All rows are made from the same 9 directions, up to rounding. Whole rows:
[[ 34  24  28  14   4 -18 -10 -21 -42 -48  65  32 -20  17  -5 -22 -35  -6]
 [ 28  -4  -1   4 -17  17  15  -2  29  13 -12   9 -29  32  -5  -4  20 -16]
 [  1 -17  17 -21  16  44  60  -5  22 -12  -3   4   7  12  12  25 -20  27]
 [ 51   6  17 -21 -17  45  21  11  21 -27  10  36  21  24   7   5 -24   2]
 [ 11  22 -25 -42 -31 -43 -39  31   6  -2 -23  -2  -2 -43  30  -6  36 -46]
 [  4  -3 -25  39  -4  13   7  -6  -2  45  19  13 -10  27 -25 -17  19   8]
 [ 11  40   1   1  54 -43   5 -58  57  -3  45   6  52 -20 -12 -37 -20  54]
 [-32  10  24  36   0   7 -29   6 -11   1  -7 -20   3  27 -17 -27 -23  -8]
 [ 70  14 -39  33  12 -26  -9 -40  16  38  51  46  -5  16 -36 -20  26  38]
 [ -4 -37  19   2   9 -14   6 -41 -31 -44  19  -2   0 -23 -15  33 -11  -4]
 [-36  18 -32 -32  -7   0  28  11  19  11  25   6  66 -48  20 -23   9 -19]
 [ 32  -5 -35  -7 -44   0 -11   8   6  13   8  29  12 -11  -8  -4  38 -42]
 [  0  23  24 -27 -47 -12 -34  18  15 -48 -12  -2  15 -10  16 -28  -4 -82]]

Rows cut short, each followed by the rest of it:
[-14  50 -16   1  17  16 -25  55  22  51 -24  -8  39]	[ 12  17 -33 -18  51]
[-28  27  14   5  18   5  13  15  27  23 -23 -27 -30]	[ 30  16 -27  -5   9]
[ 35  -5  17 -53 -32  25  11  23  75 -16 -74  -9 -14]	[ 12  27  22  20 -34]
[ -9  -6  19 -26  -1   7 -13  31 -17 -23 -38 -17  -4]	[-11  24  28 -17   3]
[ -9   2 -38  37   4 -14  -5   0 -22  56  18   3 -26]	[  9 -17 -16  32  10]
[-47 -24  29  -8 -27  22   4   6  -4 -36 -23 -25  18]	[ -7   1   6 -12 -56]
[-10  12   5  81 -13 -19 -56  -9 -61  15  41   5 -31]	[ 41 -45 -47  -5 -24]
[ -2 -33 -24  11 -15   9  16  -1 -48   8  23  16 -14]	[-10  -9  24  19 -12]
[ 24   3  27 -44 -26 -22 -29 -16  36 -69 -14   2  45]	[-35   7   5 -11 -47]
[ 38  16  13 -39   4  21  13  29   3 -23  -6  19   0]	[  4  32  17 -25  25]
[-12 -19  25   4  -6  16   0   8 -41 -29  -1  -5 -15]	[  7   2  20 -21 -10]
[  14   30  -41  -16   18 -110  -19  -37   13   21   19   -8  -59]	[-47  15 -22  66 -18]
[-39  19   7  11  30 -24 -25  14  13  30 -47 -47 -28]	[  8  10 -12   2  25]
[-12   9  -8  29 -16 -13 -49  -2   3  12   0  -4  35]	[ -2 -27 -29   3 -19]
[-12   4   8   0  16   7  12   2  -4  -1   3  -5   2]	[  3   6   1 -15  19]
[-17  24  -6 -13  -5  -6  44 -16  28  -1  39   8   2]	[ -4  13 -41  11 -37]
[  2  -2 -16 -27   6   4   3  29 -10  10 -19  -1   5]	[-21  23  26   3  24]
[ 26   2  10 -16  17   1  22 -13   4 -18  15  14  -6]	[  0   9  13 -13  24]
[-32  -3 -17 -15  13 -38  -1  11 -49   4   3 -17 -33]	[-39  25  16  17  -2]
[ 14  41  27  26 -19  11 -26  15 -35 -29  53  29   9]	[ 36  -7 -52 -43 -26]
[ 34 -56  13   7  12  31  15 -42  32 -12 -27   3  23]	[  9 -35  56  -6  41]
[  6   7  10  13   7  -1  14 -31  29  -4  20   5   3]	[ 17 -15 -22  -4  -2]
[ 81   9  35   0  12   4  -7 -21  33 -27  -9  21 -38]	[ 48  -8  10 -19  32]
[ 12  17  20  16   6 -19 -36  -6  40   8 -41 -23 -29]	[ 31 -10 -17   4   3]
[-31  14 -11   2   9  -8  16  23 -50  14  25  -3 -34]	[ -5  23 -11   1  -2]
[ 71  10 -19 -18  20 -19  19 -17   2   2  34  39 -27]	[-3  9 16 11 42]
[ 29   5 -41  10 -36 -20 -11  13 -11  37   9  20 -51]	[  8  -2 -15  57 -42]
[  7 -33   4   6  30 -40 -11 -40 -39 -22   7  -8 -26]	[-28 -12  44   1  31]
[-35  55 -26  -2 -13 -18 -21  46 -33  22  36   7  22]	[-19  25 -57  -2 -27]
[-22  -1   7 -19   4  13  16  21   0  -2 -22 -16  -7]	[-4 22 11 -5  1]
[-12  20  12  20  11   4 -44  35   6  29 -50 -28 -14]	[ 30   1 -11 -12  29]
[ 13  36  47   3   2  12   8   6  -1 -35  21   8 -33]	[ 47  14 -35 -40 -13]
[ 24 -33 -16 -12 -34  31  20  -2  22   2 -12  18  16]	[ -2 -11  25  25 -26]
[-19   7   5 -13  -3  -9  13  -1 -23 -24  29   4   3]	[-19  14  -9  -8 -24]
[  3  18  -4  54   7 -55 -94 -17 -24  11   6  -9  12]	[ -2 -41 -28  -3  10]
[-17  17 -12   0  -4  -4   6  13  19  27  -9 -10 -14]	[  7   9 -24  19 -15]
[-64 -16  -9 -24 -26   1  -2  45 -31   4 -40 -35 -11]	[-32  30  15  21 -51]
[  8  -4  10  -2  35 -24  11 -26 -13 -12  12  -4 -29]	[-6  4 18 -8 35]
[-14 -16   8  23  13 -21 -16 -33   4  -3  -7 -19  -1]	[ -4 -24   4   2   5]
[ -6 -19  -8 -19  -5 -16 -22  -6 -14 -23  -3  -2  46]	[-49  -2  26  -2  -3]
[-25 -47 -46  29   3  16  19  -2 -58  43  22   8   8]	[-20 -23  33  23  24]
[ -7  -5  12 -39  -6   0  12  20 -20 -32 -13  -6 -14]	[-22  33  24  -6 -17]
[ 38  28 -19 -30  -5   2 -19  44 -11   5   0  26  18]	[-14  27   5  -7  25]
[-28  27 -11 -34  -4 -17  -6  57 -46   3  -6 -10 -28]	[-26  52  -4   4 -16]
[ -3   9 -42 -15  16 -46 -25  14 -12  35 -13  -9  -7]	[-44  16  12  32  26]
[-14 -22  -9   8  11  12  28 -12 -22   7  20   4   3]	[-7 -7 16  0 15]
[-32  -9  -6   1 -19   3 -12   9 -11  -4  -4  -9  30]	[-20  -4  -3   3 -31]
[  2  -8  18  12   7 -40 -37 -32  23 -13 -32 -28 -22]	[ -1 -18   4  11  -9]
[ 13  12 -11 -41  -8  -9   9  27  13   3 -23  -1 -23]	[-15  36   9  20 -10]
[-18  24  14  20  12  -2   5 -13  21   6  14  -8   1]	[ 23  -8 -38 -13  -1]
[  3  12 -11  15 -15   1 -42  48 -54  18  -8   4 -22]	[10  7 -2 -1  1]
[ 10 -10  -4  14 -11 -11 -33  15 -73 -13  19  14 -17]	[-8 -4 17 -7 -3]
[-13   7  14 -23 -15  25  42 -14  80  -9 -13  -7  29]	[ 10   5 -24   5 -38]
[-38 -12  22  29  -1  -2 -31  10 -31  -1 -29 -33 -26]	[ 16 -10   2  -9 -11]
[ 14 -18   7  16 -11   3 -37  10 -18  -1 -30  -6 -15]	[ 12 -14  21   1   3]
[-28 -12  25  14  -4   8 -15   4  14  -1 -47 -35 -19]	[ 21  -7   1  -1 -17]
[ -4 -15 -37  14 -32  20  41  -1 -22  27  45  29 -11]	[  5  -9 -13  35 -42]
[  0  -6  52   1 -14   9 -26  -6   0 -58 -18 -11   7]	[ 15  -8   2 -36 -30]
[ 40 -25 -22  16 -22   3 -27  -2 -22   9   3  25   3]	[ -1 -25  23  18   1]
[ -2   3   3   1  13 -22  17 -28  26   4   1 -11 -32]	[  6   0 -10  17  -6]
[-34 -21   5  17 -20  25  -4  13 -29  -4  -4  -9  14]	[  2 -11   4  -7 -26]
[  4  17  31  15   6  28  39 -12 -14 -27  55  23 -10]	[ 39  -1 -29 -39  -4]
[  1 -12 -11   9  -3  76  24  46   0  40 -23  11  23]	[ 35   0  18 -15  44]
[ 26  30  15 -34  -8  30  17  22  27 -26  12  25  40]	[  6  23 -14 -32   3]
[-10 -12   4 -19  -8  13  16   6  16  -6 -21  -9   4]	[ -7  10  13   6 -14]
